The rows of a group lie close to one hidden flat surface of 9 dimensions, which may be shifted away from zero. Surfaces can cross.
(in the rows, 128 means zero)
Some rows, each with its group after it:
[140 117 164 100 155  98  75  83  81 142 104 130 147 182] | rero
[169 145 125 109  97 179 156 173  92  82 143  71 112 132] | debig
[167 117 151 145 109 119 163 133 152 120 112  87 137 134] | debig
[ 98 130 105 140 121 126 164 102 158 100 156  86 125 114] | bevi
[127 148 138 164  95 120 110 154 105 109 113  97 166 148] | Ves
[131 116 187 154 104 163  77 137 113 114  93 174 145  89] | Ves
[150 155 121  77 142 127 122 127 121 113 117  86  80 159] | debig
[150 136 128  93 136  64 120 123 134 120  92 114 138 167] | rero
[140 100 120 105 150 120 149  94 164 127  96 113 103 139] | debig
[142 128 142 119 148  80  83 116 142 123 120 105 109 157] | Ves
[132 120 105 165 124 157 137 156 137 128  84 159 125 108] | rero
[155  87  82 113 126 122 154  88 125  95 168 122  82  99] | Ves
[113  81 152 101 124 120 145  86  83 127 104 120 156 170] | debig
[112 144 141 110 116 116 110 120 205 146 111 166  84  86] | Ves
[107 176 138 138 133 118 148 151 190 127 138 161 104  70] | Ves
[175 117 174 183 127 138 160 136 200 143 130  84 135 108] | debig
[151 137 155 142  82 146 174 100 130 146 133 142 162  95] | rero
[136 140 140 190 106  99 129 183 135 103 158 112 121 107] | bevi
[196  83 145 132 143  95 116 115 126 130 103 162 167 123] | fev
[166 126 140 141 127  57 174 162 162 139 163 122 133 131] | bevi
[ 75 165 132 138 128  76 146 143 170 122 129 102 165 137] | debig
[118 112 123 113 139 183 118  77  95 137 131 128 105 131] | Kife
[122 141 134 118  81 180 131  87 105 126 120  96 104 134] | Ves
[ 98 150 110 176 176  95 101 166 141 129 129 130 144 137] | Kife
[148 176 127 122  95 119 116  99 100 123  97 126  68 134] | fev
[153 142 114 106 155  67 156 150 205 137 109 100 100 147] | debig
[157 143  68  94  81 106 138  88  88  94  89 174 124  96] | fev
[163 135 103 158 100 187 170 136  70 160 137 134  99 137] | Kife
[117  92 154  95 174 106  78 102 122 144 118 141 162 160] | Kife
[126 116 181 138 135  79 118 118 110 148 153 136 115 147] | bevi
[ 84 141 126  94 150 173  50  73 105 146 155 126  88 141] | Ves
[ 91 129 148 131  92 105 175 112 122 144 148 159 113 113] | bevi
[ 71 149 119  91 126 178  67 129  97 120 130 144 119 127] | rero
[107  56  88 121  95 117  56 112 131 136 155 167 126 114] | Ves
[136  94 155 141 122 137  97 123 110 101 133 116  93 127] | Kife
[110 168 125  89  54 185 133 121  81 121 136 157 143  96] | rero
[104 113 130 131 135 173  90  83 142 106 141  67 135 134] | debig
[146 160 150 116  78  89 157 143  85 171 103 172 148 152] | rero
[152 181  85 107 103 139 108  80 107  94  98 165 126  78] | fev
[122 161 124 161 167 172 142 170 178  99 104 130 105  73] | debig
[ 97 175  68  97 121 106  93 132 155 109 119 126  91 122] | fev
[ 97 149 204 155 126 117 179  95  61  88 124 100  98 140] | bevi
[113 140 188 115 198 119 163  83  74  79  92  96  83 154] | bevi
[ 87 143 147 155 133 128  78 161 106 112 114 163 101 115] | bevi
[155 167 141 156 129 168 167 168 158 101 113 107 102  87] | debig
[151 130 129  90 103 110 111  85  98 136 107 139 107 151] | fev
[147 130 129  94 142 148 180 123  90  96 185 102 114 122] | bevi
[136 109 106  86  92 143  82 143 148 111 140 126  70 117] | rero
[ 94 157 110 101 132 128 112 130 155 117 155 110 146 120] | fev
[ 92 146 131  83 132  88 120 119 112 130 129 144 120 150] | Kife
[127 102 172 104  77 158  56  90 124 119  68 139 103 126] | Ves
[124 125 104 120 119 209 124 167 118  99 158 123 144  90] | Kife
[155 122  69  86  78 174 123 100 152 101  94 118 100  98] | fev
[109 155 142  98 153  95 135 161 117 165 139 143 142 168] | bevi
[106 111  87 140  95 119  68 146 118  57 126  93 137 123] | Ves
[136 138  96 175 145 134  96 168 180 131 127 152 103  86] | rero
[138  82 153 114 155 140  69 125  96 144 129 170 168 140] | fev
[ 87 140 137  74 121 132 104 117  87 123 113 126 128 167] | rero
[108  97 177 188 122 184 134 130  97 109 157 106 153 115] | Kife
[ 71 144 148 104 123 153 101 123  79 131 161 112 118 155] | fev
[122 122 132 152 117 177 131 129 181 134 126 150 144  69] | rero
[106 138 162 151 151  90 108 108 127 128 198  71 142 157] | bevi
[156 110  97 134 166 130 140 151 138 154 112 144 185 143] | Kife
[107 169 151 106  75 102 158 117  86 154 131 124  96 164] | fev
[148 107  69  93 137 121 126 102 109 102  83 136 112 137] | Kife
[127  85 119 140 154 149 103 116  80 101 104 125 165 142] | Kife

New rows. What belongs after each?
[126 125 166 154 113 113 142 115  99 106 215 104 113 108] | bevi
[165 141  85 141 121 110 120 104  74  58  92 133  78 109] | fev
[133 139 174 139 152 205  99  98  89 128 127 152 114  98] | Ves
[133  75 140 120 144 206 163  91 132 134 134 110 111 118] | debig
[164 120 163 109 175 150 144 166 164 171 166 106  98 148] | debig
[ 88 135  74  63 146 146 169  96 123  95 103 111  86 134] | debig
[121 142  91 125  53 206 136  89 143 148  99  85 103 132] | Ves
[161  58 188 126  80 119 158 118  95  98 118 115 148 136] | Kife
[144 158 166 140 148 119 111 112 105 129 116  81 127 170] | Ves
[128 117 127 150 140  67  99 165 115  62 147 127 144 111] | Ves
[114  99 117 108 142 136  82 100 104  87 113 123 104 131] | Kife
[ 98  89  93  99 135 182  53 147 104 135 119 208 160 105] | fev
[114 141 165 121 107 124 163 151 159 164 151 131 176 127] | fev
[113 143 163 172 156 149 117 106 116 165 108 167 184 117] | rero
[173  60 148  87  96 148 116 111  97  88 113 121 106 129] | Kife
[107 115 121 137 143 114 134 132 122 115 131  93  82 156] | rero
[101 145 124 154 140 131 120 146 145 135 134 136 114 116] | rero
[100 157  94  86 136 124 175 125 159 112 128  95  99 135] | debig
[ 95 157  72 134 117 158 100 166 114 104 110 179 110  87] | fev
[ 64 182 122 159 193 121 106 121 102 114 117 118 156 146] | rero
[118 189 101 104 153 125 148 171 191 120 151  83  88 128] | debig
[103 178 107 175  95 140 188 138  90 113 166 115 101 107] | rero
[119 155 151 152 180 125  60 133 118 107 138 108 106 134] | fev
[ 68 107 134 146 129 171  63  78  90  99 107 130 101 125] | bevi
[ 95 150 116  92  57  98 109 121 192  92  86  96  87 117] | Ves
[ 91  99 113 105 145 152  79 150 186 115 134 113  75 117] | rero
[131 157 140 134 132 126 133 111  81 115 144 195 205  76] | fev
[ 87 120  93 105 172 152  84 106 137 106 124 137 104 115] | bevi
[148 122 152 100 144 165 166 192 107 142 170 115 121 147] | debig
[151 143 195 124 126 177 124  88 123 161  92 141  99 120] | Ves
[101 125 140  97 123 177 125 119  53 118 106 151 113 137] | bevi
[150 101 148 129  94 194 157 100  70  98 135 113 141 112] | fev
[147 131 117  70 116 117 128 135 104 144 124 150 113 147] | Kife
[120  79 116  94 126 141 128 143 177 118 150  67 133 151] | fev
[119  88 132 133 120 122 222 163 166 146 155 110 174 132] | debig
[125 136 117 128  56 201 158 149 103 145  98 180 118  86] | fev
[139 132 121 100  68 123 153 104 183  85  88 106  69  92] | Ves
[130 122 123 153 130 168 121 208 139  96 179  73 176 122] | debig
[113 125 158 107 106 155  93 119 146 154 156 153 121 110] | rero
[130 136 141 139 102 170 106 118 132 145 146 160 139  87] | rero
[122 118 113 125 121 168 121 103  56  98 104 116 111 145] | rero
[ 85 145 127 149 163 140 112 109  73 112 139 107 109 155] | rero
[161 100 167 140 132  73  91 135 117 114 106 128 141 148] | Ves
[ 52 131  72 133 138 142 109  95 184 104 134 136 105  80] | bevi
[135 135 114 148 124 120 162 156 144  89 142 117 107  95] | bevi
[ 90 148 141  57  92  95 136 163 116 153  90 153 133 171] | rero
[162  79  78  76 109  96 128 124 181 128 100 136 146 131] | fev
[128 106 105 149 114 172 155 150 179 121  95 139 121  86] | rero
[129 126 119 161 109 176 141  94  65 104 149 106  96 116] | rero
[140 107 119 108 171 131 131 125 125  84  91 159  69  97] | bevi
[100 120 100  67 123 173 163 135 100 110 173  76 121 158] | debig
[131 147  93  98 164 144 198 181 190 127 147 114  90 108] | debig
[ 73 161 114 157 147  94 158 188 190 115 140 116 178 111] | debig
[136  74 116 140 114 118 175 111 175 114 127  76 163 134] | debig
[102 159 119 106 127 145 180 140 102 104 191 133 110  91] | bevi
[114 147 157 130 144 132 104 128 135 117 139 157 110  93] | Ves
[154 100  81  89 156  77 111 141 185  93  85 133 126 123] | Kife
[132 177 161 131 149 137 148 120 188 177 122 148  94 100] | Ves
[170  67 132 133 121 136 182 128 170 110 107 117 174 106] | Kife
[ 85 138 126  96 108 165 131 155 106 140  69 166 141 141] | rero
[193  85 167 150 112 135 124 122 100  88  88 127 131 116] | Ves
[101 110 161 113 149  97  64 116 106 175 139 168 126 163] | bevi
[138 105 141 131 116 131 134  76 140 116 107  81 131 144] | debig
[153 142 131  73 159  77 177 150 139 148  94 137  82 164] | debig
[ 83 131 175 139 121 122 112 106  83 137 108 135 122 161] | bevi
[100 120 126 108  84 118 167 143  82 139 139 160 147 139] | fev
[170 122 155 187 123  84 102 195 129 110 160 107 131 129] | bevi
[143 146 103 131 143  87  92 134 196 111 104  84 100 141] | Ves
[161 115 166 137 151 142  81 161  57 100 131 120 114 153] | bevi
[142 135 133 125 149 129 123 156 104 116 134 105 132 150] | bevi
[129 118 139  92  62 140 130 149 110 154 133 155  85 135] | rero
[107 131 103 143 149 106 136 143 176  96 127 150  90  78] | bevi
[ 63 132 138  77 143 150 144  82  81 138  95 157 109 151] | bevi
[105 140 138 146 186 100  70 146 170 152 106 150 140 136] | rero
[ 86 157  57  89 178 144  91 119 101 131 117 154 144 145] | Kife
[145 169 159 116 135 211 151  70  94 115 115  86  82 121] | Ves
[ 75 131 138  80 115 113 143  56 117 108 125 125  85 131] | Kife
[117 129 124 122 148 171  96 184  84  83 143 107 151 133] | debig
[ 66 171 167 169 116 112 132 155 105 116 114 134 120 130] | bevi
[115  88 128 125 134 151 129 143 111  88 125 121 196 120] | Kife
[173 149 100 102 147  71  42 118 134  99 134 115 113 137] | rero
[102 102 105 122 155 130 122 147 126  77 164  92 154 124] | fev
[149 142 158 164 102 136 134 157 111  68  96 106 146 106] | Ves
